The rows come from 4 hidden closed curves, with some noise, and rows from the same curve form a group. Each curve winds through 8 dimensions. The rows are also pushed far along 6 directions, which tell nothing about the answers.
Known rows, each followed by its group:
[-41  -4  12   8  -5  10  20  -4   5  30 -10  20  -6  24  -3  -8 -52   8
  -9 -41  16  -6]
z_577
[  2   7  22  10  -8  18 -15  -4  -3   8  -8  -4  -2  -5  13  18 -24  18
 -11  -7   9   9]
z_108
[ 30  29  26   6  -3  -5  -9  -4 -25 -20 -10  17  16 -14  12  -1   5  28
  -5  22  21 -18]
z_984
[ 22   4 -20  -7  20  -2 -16  11   0 -27  14 -22  -1 -20  -5  -5  16  -9
  11  23  14   3]
z_984
[-22   4  12   6   1  14  48 -15  28   7 -11  26  -6   3   4 -20 -11   6
   3 -48  12 -22]
z_577
[ -1  -9  14  -2   8  15  -6  -2  23 -16  -7 -13 -14 -16   7   2  39 -10
   9   9  -1  14]
z_108
[ 22  26  25   8   1   3  -9  15  39  -6 -11  10   9 -21  20   0  15  -7
  21  19  12 -32]
z_631
[-20 -16  10   5   7  11  -8   2  -9   1  -3 -10 -18  10  -9  14  -7  -8
 -11 -25 -14  45]
z_108
[-12   6 -15 -13  21  11  17 -12 -17  -9 -21  -4   7  25 -18  10 -13   8
  14  -7   6  28]
z_984
[ 14  -7 -15  18  19  31  -9   5  35 -20   9 -32 -20 -25   9  -8   7 -16
  25 -16   6  17]
z_108
[ 18  -7  13  -9   1 -11 -24  27 -11  -6  13  -8  -9   1   8  17  16 -11
  -5   1 -13   8]
z_631
[  4  13 -24   9  -3 -12  37 -16   1  -6   8  24   0 -13  -4 -32  25   0
   4  -2  -9 -14]
z_577
[-28  -5  23 -12  -4   7  -3   4  19  -7 -23  10 -13 -10   4  17  -4  -2
 -13  -1   0  20]
z_984
[ -8   3  16   4   4   8 -23  13  22   2  -6 -15 -13  -7  10  14  11  -7
   3  13  -8  18]
z_631
[ 32  13  18   4   4 -10 -36  10 -26   3   9   1  25   3   7  11  -2   4
   3  45   7 -24]
z_984
[-19  -4  -2   1 -15 -21  11  -7 -13  21  10  16  -1  13 -12 -19  -9  -8
 -27 -16  -8 -14]
z_984
[-12  -6   5  10  -9  -4  31 -14  15  -8  -6  -2  -6  -8  -6 -17  31   6
  -1 -25  -3  -3]
z_631
[ -8  -3 -12  -4 -11  14   9  -5  28   3   0 -19  -4 -14   3   6   1  -1
   0 -14   4  -1]
z_577
[ 17  29 -20 -11  17  31  13 -24 -11  -9 -14   8  13  12  10  -3  -2   5
  29  20   8  -7]
z_108
[ -7   7   9   1  -9   0   6   7   5   1   0   2 -11  -3   3 -12   8  -4
  -7 -20   8  -4]
z_631
[  8  18  31 -20 -17  -3 -14  -7 -26 -21 -23   4   3 -11   4  35   8  16
 -36   4  -8  27]
z_984
[ -6   2 -11   3   0   4   0  -4 -26  19   3   4   4  33  -8  -9  -8 -18
   6 -11 -11   7]
z_577
[ 52  52 -11  11  29  14 -28  24  20   1  -1   6  20  -6  27   3 -21   1
  54  51  21 -30]
z_631
[-12  14  23 -10  12  17   8 -20 -15 -14 -25   0   3  14  -2  14  15  13
   0   4   2  17]
z_984
[-30  -3  -5  -7  -4   9  32  -1  13  37  -9  14   4  35  -3   4 -40   7
   9 -38   4 -11]
z_631
[-12 -22 -18  11  -7  -5  11  -1  11  19  12 -19  -7   8 -13  -8  -9  -4
  -3 -31  -6   9]
z_108
[ 11   2 -45 -14  17  -4  13  -7 -42   9  28  16   4  30  -8 -18   0 -24
  10   7 -26  -4]
z_577
[-16  -5  20   6  -4  -1  -7  13  17  21  -3  13  -2   4   7  10 -24   1
  -3  -3   0  -7]
z_577
[-32 -31 -13   7  -7 -10   9  -2 -12  25   9  -9  -5  29 -22  -8 -25  -4
 -12 -35  -7  11]
z_631
[ 17 -15  -4  -9 -16  -5 -38  18   3 -12  24 -40 -13 -31   6  19  18  -9
 -24   7  -6  14]
z_577
[-10   3  -5  -8 -25   0   8  -8   5  23   2  -5   7  -2   3  10 -15  12
 -18  -8   4 -13]
z_577
[-34 -43 -20  -3 -17 -15  13  14  17  26  32 -13 -24   4 -14 -22 -11 -25
 -24 -48  -5  -9]
z_577
[ 14  10  10 -11  25  47 -47  -2 -17  -9 -21 -15   2  15  20  42 -22   3
  24  39   1  37]
z_108
[-13  10 -11   0   6  16  33 -13  24 -14 -21   1  -2  -6  -8  -5  -3   0
  13 -28   8  12]
z_108
[  6  -4  21   4  -3  12   2  -3  13  -3  -4   0   1  -8  16   6  -3  17
   2  -6  12 -19]
z_984
[ 39  -8 -43   4  -1 -14 -39  29  21  23  28 -32   8  -6   7   6 -25   0
  23  34   5 -16]
z_984
[ -1  11  35  -8 -11   8  -3 -11 -19   1 -14  11   1   5  11  23  13   7
 -20  -1 -15   9]
z_577
[ -2  26  13   2   2   5  12  -6  40 -26 -19  -1  -2 -38   6 -15  27  12
   7  16  32 -16]
z_984
[ 11  27  -9  -9   5   2  -8 -10 -41   7  -5  19  27  18  -3   5 -29  11
   2  33  13  -9]
z_984
[  5 -19 -29   9  13   9  24  -5  13  -3  23  -2  -5   2  -1 -33   7 -20
  23 -22  -1 -26]
z_984
[ -3   0 -12   5  -5  10  26 -15  12 -15  -9  -1  -7  -9   1 -15   9   0
   5 -25  -2   3]
z_108
[ 12   4 -31  12  -2   7  -1  -1  20   2  15  -9  -6 -20   1 -21  -4 -18
   9  -5   4  -4]
z_108
[ 22  -4 -23  19  13  20 -20  18  35  -1  13 -27  -8  -9  15  -7  -2 -23
  38   1  -2  -3]
z_631
[ -2  21  19   7  -6 -16  18 -12 -11  -6 -17  27   6   2  -6 -19  24   9
  -5   5   1  -5]
z_108
[  3  25  23   2   6  25  16 -23 -11 -24 -18  16   9 -10   9  -5  -6  16
   0  -6  26 -15]
z_984
[ 17   2   9  -2   4 -13  -9   1 -46   3   4  24   8  23   1  -2   2   3
  -3  15 -10  -1]
z_108
[  3  -1   5  -5 -15  -2 -11  -5 -16   2  15 -10 -11 -10   3   2   9   3
 -31  -4  -5   4]
z_108
[ 28  19   2   0 -21 -36 -28  10 -11  10  16  -6  23 -14  -7   2   6  -7
 -23  32  -1 -26]
z_984
[-27 -21  21  13   3  18  -7   8  39  12 -13 -12  -8   4   3  10 -21  -8
   9 -20   4   3]
z_631
[  1  14   0   2  15  12  13 -11 -14 -11 -14   5   0   8  -8   9  -6   4
   5 -16  -7  30]
z_577
[ 10  22 -16  -5  13   5   2  -1   9 -13  -3 -12   4  -8  -6  -2  15 -10
  14  11   5   8]
z_577
[  3   0  17  -7  -2   5  -2  -5 -23  -7  -9  14  -3   8   8  12  -5   8
 -11  -6  -9  10]
z_984
[-13   1 -12  -9 -12  -1  25  -7  42  -5  -7  -3  -5 -19  -1 -12  12 -11
  -2 -15   1 -15]
z_108
[-32 -15  18   6 -11  28   4   5  44   0 -15 -12 -24 -15  13   9  -9  -7
  -4 -39   2  17]
z_631
[ 17  -2 -13  11   0 -22  22 -11 -32 -11  15  18   4   6  -7 -30  33  -4
   3  -1 -21 -11]
z_631
[-25 -29 -22   0 -20  -5  15  -5   7  22   1  -2  -3  10 -12  -7 -30   3
 -10 -30   1   5]
z_108
[ 13  21  11   9 -12 -20  -9  19 -18  44  13  31  16  27  12  -9 -39  11
  -2   6   9 -44]
z_631
[-42 -31 -14  -6 -10  12  11  -5   0   6  -7 -19 -19  14 -24  12 -10 -27
 -18 -54 -23  57]
z_577
[ -8  54  48 -21 -13  15  18 -23 -16 -11 -34  47  12 -13  25  11  -4  37
 -26  18  28 -26]
z_577
[-15 -10  14  10   5   2 -14   3 -12  -4 -16   1  -1   9  -6  22 -22   8
  -3  -1 -10  36]
z_631
[ 34  19 -10  -3  -4 -14 -23   8 -17   6  -9  10  30  11   4   9 -22  10
  17  42   8 -17]
z_108
[  4   7   3 -10 -16  -6  12   2   1   8   7  18   5  -5   9  -4 -10   2
 -14 -10   6 -32]
z_631
[-14 -22 -34  10   6  -1  27   9  20  25  27   0  -8  16  -9 -36 -31 -17
  14 -45  11 -30]
z_577
[ 27  31  12  -4   8 -18 -22  14 -33  -8  -4  10  14   4   3  19   6  19
  -1  39  -2   8]
z_631

New rows, each followed by its group:
[ 11  11   5 -13  -2 -12  11   5  -3  -1   4  -1   3   4   1   0  34   2
   1   1  -5 -11]
z_631
[ 13  13  29   4   4  -5 -20   2 -14  -3  -2  -8  16   0   0  13  -5  18
  -7  17  18 -13]
z_984
[-36 -33  -7  -2  -9  19 -11  -3  25   1   2 -27 -14 -12 -10  15  -6 -34
 -14 -18 -16  29]
z_984
[ 33 -14 -43  -1  10   7 -23  23  19   8  17 -17  10   0   6   7 -38 -22
  34  10   1 -13]
z_108
[ 20  24  10  -9 -16  -8 -16   5  10   2  -5   8   7 -20  16  11  -3   7
 -14  25   6 -20]
z_984
[ 19   3   3  -7 -22 -22 -25   9  -4   4  19  -2   1 -29   4  -2  15  -1
 -27  27   9 -14]
z_108
[  8  13   8  -2   1   5 -21  -7 -42   1   3   3  15  10   1  10 -23   8
 -15  17   9  -3]
z_984
[  5 -19 -11  23 -11  -2 -11  22  78  16   1 -17  -1 -26   8  -6 -16 -21
  26  -6   6 -21]
z_108
[-15 -11  -9 -10   6   7  -2   3 -12   2   3  12  -6   5   3  17 -23   4
  -4   7 -11  19]
z_577
[  6   4 -10   3   3  10 -21   2  13  23  -1 -19   9   7   3  12 -23   5
  14  21  12  -3]
z_108
[  0  -4  10 -10  -4  13  -6  -5 -10   6   4   0  -6   2   9  17  -2  -4
 -15  -7 -11   8]
z_108
[ -1   2   6 -11  13  24   2  -8 -28  -2 -12   8  17  23   1  25 -41  10
   5  -9  10   3]
z_984
[-15  -9  -2 -14 -21 -10  27 -12  -1  14   0   6   2   7  -6  -3  -5  12
 -22 -25   1 -17]
z_108
[ 15   9  14  -5   6   3  -4   8  18 -24 -19   4  -2 -17   9  13  13   0
  10   6  -1  10]
z_984
[ 27   4 -18  12  -9 -43   8   3 -20  -3  29   4   3 -11 -14 -29  42  -5
 -10   5 -18 -10]
z_577
[-21 -11  10 -10   8  14 -20   8  12   3  -9  -8  -8  -1   5  20 -17   4
   0  17  11  15]
z_984
[ 22  -4  -6   0   7   1  -2   8  -1 -17   8   1   1  -9   5  -3  -8  -2
   6 -10   5  -7]
z_984
[ -1  23   4 -11   8  29 -19   2   7  22 -28   3  17  18  16  40 -77  33
  13  17  31   0]
z_984
[ 19 -19  -2  -3 -11 -20 -23  16  -5  10  28 -21   5  -6   0   8  -8   3
 -18   2   3 -19]
z_984
[-11   9  28  -9   2  16  -9 -17 -32  -7 -17   3   9  14  -3  23  -7   2
 -16   4  -3  15]
z_984
[-19 -18 -39   7 -24 -24  17  -2 -10  39  28  -5  -2  24 -26 -30 -12 -28
 -16 -40 -18  -5]
z_577
[-13  -3  -5 -16  -8  -9  -1 -13 -24   2   3  -4  -6   8  -9  -7  20   1
 -21  11  -5   9]
z_108
[-13  18  16  -2   3  18  29 -30 -20  -9 -21  20   8  16   1 -16   9  12
   2  -9  13 -14]
z_631
[  5  10 -14  -4  -2 -17  46 -17  -9  -3  11  17  13  -1  -9 -37  14  20
   0 -11  25 -45]
z_984
[  7  -1 -37  13 -16 -33 -16   8   0  35  34  -7   3   0 -14 -18   1 -24
 -10  17 -25  -8]
z_577
[ 23  33 -15 -11   6  15  20 -26 -45  -7  -7  29  24  16   9  -8 -12  16
  12  17   9 -20]
z_984
[-20  -3 -30   4   6   2  33 -10 -12   8  -1  12   0  19 -17 -21 -22   3
   9 -27   4   9]
z_577
[ 26   5  -3   0   3  -7   5  -5 -38  -2  15   8   7  11   5  -3   8  14
   0   2  -6 -10]
z_577
[ -8  -2 -24  -1  17  -8   2  -6 -45  -4  11  10 -11  24 -21 -10   8 -20
  -6  -2 -31  42]
z_577
[  3   9 -30   3   6  -7   9  -4  -8   6   0   7  10  14 -15 -16 -13 -16
  12  -3  -6   3]
z_984
[-16   1  23  -1  -9   1   3  -9  13   5 -12  -5  -2   0  -1   8   6   9
 -14  -7   2  -2]
z_984
[-23 -19  14 -26  -4 -37  -2  -9 -72  -7  10   4  -5  25 -29   1  48   3
 -44  14 -24  30]
z_984
[  4  -4  -5 -23 -16 -15  14  -6 -24   1   2  20   9   7  -2   3   0   3
 -18  -2  -7 -12]
z_108
[ -9   2  15  -6 -21   1   2  -9 -10  -5  -3  11 -10 -18   3   5  12  -3
 -32 -11  -8  15]
z_108
[-11 -13 -21  -3  13  -8  -6   6 -13  13   7 -19  -2  29 -19   8   5 -12
  11   1 -21  28]
z_631
[  5  -6  10 -24  -9   1 -45  24   0  12   8 -26  -3  -1  10  45  -9  -8
 -20  18 -12  14]
z_631
[ 33  13   0 -11  25  36 -38   4   2 -18 -24 -16  15   2  19  35 -16   8
  41  49  17  16]
z_108
[-21  -2   4   1  -8   6  19 -10   4  -6  -9  -5 -12   2 -12 -13  23 -19
  -7 -35  -5  18]
z_577
[  0 -16 -26 -18   6 -19  16  -6 -33 -12  33  -2 -12   4 -14 -30  35  -8
 -14   1  -5  -9]
z_984
[-10  -9 -15   4  16  24 -24   9  19  -4 -16 -20  -6   1  -4  14 -32  -9
  22   7  10  38]
z_108
[ 11  13  -9  13 -15 -20  14   1   5   6  12  14   2 -11  -2 -22   3  -9
  -9 -17  -9 -21]
z_108
[ -3 -15  -7 -11   7   2  -4   5   3  -1   9  -3  -9  -2  -4  -1  10 -15
   1   4   0  10]
z_108
[ 13  17 -14 -15  28  14  -3 -11 -26 -42  -8  -4   2  -5  -8  -2  33 -14
  17  31  -1  26]
z_984
[ -3 -17 -22  -9   8   1  -9   3 -21   9   7 -17  13  21 -17  17 -29  -3
   3  -1  -1  15]
z_984
[ 23  18  13  -4  -3 -24  35  -6   1 -22  -7  35  12 -11   4 -30  38  11
   6   3  11 -45]
z_108
[-59 -19  34 -25  -6  14  15  -4  19  -9 -31  -4 -21  -1  -8  37   2   5
 -30 -33  -7  45]
z_631
[-21   1   3 -19  -7   2   6  -7 -21  -3  -4   8  -6   8  -7   1   3 -12
 -21 -10  -5  13]
z_631
[ -9   8  12 -16 -14 -12 -11   3  -6   1  -3 -17  -1  -2  -9  11  24  -2
 -23   5   0  10]
z_631
[  4  30   7   6   2  10  14 -12   7  -2  -8  26   3 -19  16   1 -22  30
  -4   9  14 -13]
z_577
[  1   9  10   8   7  11   0  -3  32  -3  -9 -14   2  -9   5  -2   5   4
  14   4  15 -13]
z_984
[-22   5  11  -8   8  27  13 -17 -17   1 -18   1  -5  27  -3   6  -5  -1
   0 -25   1  20]
z_577
[ 21  -2 -19 -16  -4 -30  -8   0 -65   4  16   9  13  25 -20   5  16 -10
 -14  16 -28  19]
z_108
[-11 -17  -4   5   3   0   8   9  34 -11   1 -10 -26 -16   1 -14   5  -1
   1 -24   6   8]
z_984
[-20  -5   8 -10 -26  -8   0  -5 -15  14   5  11  -3   1  -1   0 -11  -5
 -36 -11  -7  -8]
z_631
[ 12  -7  -9   3  -3  -8  -5   0 -14  15   4   5  11  14  -2  -6  -7   6
   9  14   4  -7]
z_108
[ 21 -16  -6  27  15  14 -55  40  32  12  18 -24  -7 -10  17  16 -48 -17
  26  10   3   6]
z_577
[ 11  19  18   2   6   8  16 -13  -2 -13 -16  15   4   3   9  -4  12  12
   8  -5   3 -11]
z_984
[-11 -13 -15  -6   5  24  20 -14  14  -4  -8 -10   2   2  -1   6  -9   1
  15 -17   4   6]
z_984
[ -4 -12 -32  -5  -5 -19  47 -17 -14 -11  21  16  -2  -3 -20 -44  34 -21
  -7 -25 -10 -19]
z_984
[-16 -11  -6  -9  -4   0  -4   7   8   5   7 -11  -8  -9  -1  11 -19  11
 -14  -4  10   5]
z_577
